There are 3 ways to turn a row about zero (a turn may also mirror it). The second row of each pair is the first, turned, with some noise. The first 21 pairs use one turn. New pairs use 2 turns, one after the other, and a turn may come again.
Known pairs, each followed by its turns in order:
[-0.07,-1.87,2.37,-0.14,-2.83,2.68]
[-3.43,-0.55,-1.05,-0.71,0.00,3.17] : (2)

[-0.52,0.33,-1.51,-3.93,-1.47,-0.80]
[-3.82,0.15,-0.38,-1.82,-0.69,-1.57] : (0)

[-2.58,2.06,-1.66,-3.61,0.12,1.62]
[-1.12,0.83,-1.10,-3.97,3.00,1.05] : (1)

[0.80,1.76,-0.48,0.77,1.48,1.57]
[0.60,-0.61,-0.76,2.06,1.45,-1.11] : (0)

[1.87,-1.04,-0.90,1.26,-1.01,0.45]
[-0.57,-0.52,2.41,-0.53,-0.11,1.04] : (2)

[2.26,2.95,-1.39,-1.20,0.18,1.67]
[3.17,1.90,0.28,-2.44,0.68,0.31] : (1)

[-0.98,-2.79,-0.33,2.44,-0.17,3.06]
[2.88,3.83,0.58,0.97,-0.34,-0.13] : (0)

[1.94,-3.15,0.06,0.07,3.02,-2.05]
[0.50,-3.86,2.71,0.70,-1.25,-1.54] : (1)

[0.96,0.68,0.71,-0.47,0.98,-1.28]
[-0.18,-0.13,0.26,1.56,0.11,-1.57] : (2)

[3.74,0.53,0.31,0.01,-0.90,-1.21]
[3.42,-0.46,-0.70,0.58,-1.42,-0.88] : (1)

[-0.55,-3.08,-1.45,2.79,2.26,1.22]
[-1.17,-0.71,4.24,2.28,0.38,0.94] : (1)

[3.11,-1.78,0.32,-0.46,1.68,-1.35]
[-1.19,1.01,2.63,2.09,-1.56,-1.14] : (2)

[-1.68,-0.85,-2.20,-1.88,0.11,1.63]
[0.52,1.52,-1.32,-2.77,-1.80,0.04] : (2)

[-0.92,0.50,1.85,-2.44,-0.04,-1.23]
[-1.12,-1.26,-2.02,-2.01,-0.98,0.58] : (0)

[0.50,-2.22,-1.41,1.88,-1.46,-1.19]
[0.30,1.28,3.36,-0.38,-0.59,0.77] : (0)

[1.03,-1.46,1.43,0.10,-0.49,-0.49]
[0.25,-0.83,-0.33,1.48,-0.37,-1.78] : (1)

[-1.55,-0.15,-3.77,-0.33,-2.06,-2.20]
[-3.91,1.63,2.57,-0.07,0.16,1.13] : (0)

[-0.48,-0.67,0.07,1.98,-1.77,-0.64]
[0.33,0.67,1.49,0.69,-1.44,1.54] : (0)

[-1.10,-2.41,0.58,-2.95,3.12,-1.16]
[-2.29,-3.49,1.44,-1.92,0.75,-2.05] : (1)

[1.96,-2.02,-1.72,1.59,2.46,-0.72]
[1.21,1.93,3.50,1.00,-1.01,0.19] : (2)

[-1.16,2.95,-0.35,0.54,0.82,1.03]
[1.34,0.39,-1.03,-1.12,2.65,-0.98] : (2)

New pairs. What belongs after each?
[-2.34,-0.23,2.13,-0.46,1.77,2.07]
[-2.94,-0.26,-1.57,-2.17,-1.43,0.30] : (1) (1)

[0.60,0.91,2.29,2.28,2.33,0.55]
[-0.92,1.42,3.77,-0.31,0.05,0.58] : (0) (2)

[2.74,3.23,-0.47,-0.52,3.50,0.50]
[-0.61,-1.71,-0.45,-2.27,-4.70,-0.56] : (2) (1)

[-1.76,-0.96,-1.99,1.35,2.64,2.92]
[-1.10,-2.84,-2.15,2.03,0.42,-2.73] : (2) (0)

[1.97,-0.82,-0.84,-0.69,-0.46,1.51]
[-0.37,0.88,1.83,1.70,0.48,-1.12] : (1) (2)

[0.24,1.28,1.55,-0.75,-0.50,-1.99]
[-0.51,-1.60,0.85,1.73,-0.78,1.26] : (2) (1)

[-0.36,-0.14,-0.44,-0.81,3.71,0.21]
[1.74,0.95,-1.23,-1.37,-2.53,1.20] : (2) (1)

[1.31,4.23,0.32,0.66,-2.37,0.83]
[1.74,-1.66,0.92,0.66,-0.38,4.39] : (0) (2)

[-2.41,0.27,0.90,-0.47,-0.58,-1.89]
[-1.45,-0.42,-0.45,0.13,2.09,1.99] : (1) (1)

[0.20,-2.66,0.54,3.03,-0.63,-0.22]
[2.25,0.50,1.19,1.92,-1.00,2.57] : (1) (0)

[-1.28,0.16,-0.31,1.16,-0.26,1.04]
[0.38,0.58,-0.98,-0.33,1.52,0.14] : (1) (2)

[1.60,-0.48,-2.31,-0.51,0.27,0.82]
[2.13,-1.12,-0.21,-0.68,0.59,-1.53] : (1) (0)

[-1.82,-0.11,-1.27,1.40,2.63,1.31]
[-0.41,-2.57,-0.49,1.85,0.73,-2.04] : (2) (0)

[1.36,0.88,-1.39,1.64,-0.03,0.36]
[-0.53,0.40,0.84,1.25,-2.05,-0.58] : (0) (1)

[-1.06,-0.57,-0.51,-1.06,-1.51,0.90]
[-0.45,-0.18,-0.58,-1.88,-1.37,-0.08] : (2) (2)

[-0.09,0.10,0.69,-3.20,-0.90,2.27]
[-1.51,-1.01,-1.52,-1.96,1.55,2.07] : (2) (1)

[-1.81,-2.88,0.98,3.03,0.10,0.36]
[-3.10,1.99,0.15,2.11,-1.79,1.04] : (1) (1)

[1.66,-1.68,-1.08,0.05,-1.81,0.04]
[0.01,-1.92,-0.80,-0.88,-1.94,1.03] : (0) (0)

[-0.74,1.66,-1.21,-1.40,-1.30,1.29]
[2.60,-1.31,-0.97,-0.24,0.15,0.72] : (0) (2)

[3.80,-4.58,0.16,-3.25,0.34,-0.50]
[0.21,-4.33,-4.11,0.01,1.24,2.83] : (2) (2)

[-0.01,1.00,0.95,1.65,3.04,-1.68]
[-1.97,-2.61,-1.92,-0.15,-0.45,1.32] : (1) (2)

[-1.34,-0.86,-0.70,3.52,1.60,-1.10]
[0.87,2.89,2.61,-0.51,-0.31,-1.84] : (0) (1)

[1.00,-0.51,0.08,-0.13,0.74,0.77]
[-0.40,-0.18,0.17,1.48,0.18,-0.41] : (1) (2)

[1.28,0.39,1.46,-0.16,-1.48,1.03]
[-0.42,-0.14,2.04,-0.39,-1.54,0.19] : (0) (0)

[-2.87,-3.33,0.77,1.14,0.08,0.58]
[-0.99,0.09,0.95,-3.76,2.20,0.79] : (2) (2)

[-1.04,-0.84,-0.71,-0.17,0.11,-0.61]
[-0.04,0.64,-1.03,-0.55,0.63,-0.84] : (0) (2)

[2.37,0.35,-2.10,0.98,3.39,-2.19]
[-1.33,-2.14,0.92,3.96,1.90,-0.69] : (2) (2)

[0.82,0.52,3.03,-3.65,1.18,-0.05]
[-2.66,0.92,1.20,0.85,0.95,3.82] : (2) (0)

[1.64,-1.28,-0.04,0.49,1.58,-0.03]
[-0.13,-0.36,-0.46,1.55,-1.15,-1.72] : (1) (1)

[1.93,-0.09,-0.46,-1.69,-1.58,0.78]
[0.46,-2.22,-0.98,1.37,-1.40,0.09] : (0) (2)

[2.04,3.68,-0.13,-0.63,4.01,-1.13]
[2.41,2.19,1.46,-2.53,3.88,0.91] : (0) (0)

[2.93,1.64,0.42,0.90,2.25,2.51]
[1.24,1.18,-2.28,2.70,1.88,-2.25] : (2) (2)

[3.29,0.70,-0.67,0.77,-1.85,1.30]
[-3.09,-0.73,-0.14,-0.63,-0.01,-2.64] : (2) (1)

[2.95,3.22,-0.76,2.30,-0.43,-2.13]
[-2.45,-0.30,1.65,4.04,-0.80,-1.89] : (0) (1)

[-0.61,0.61,-1.00,-2.50,1.24,-0.48]
[-0.36,-1.81,0.23,-1.28,1.71,-1.30] : (1) (1)

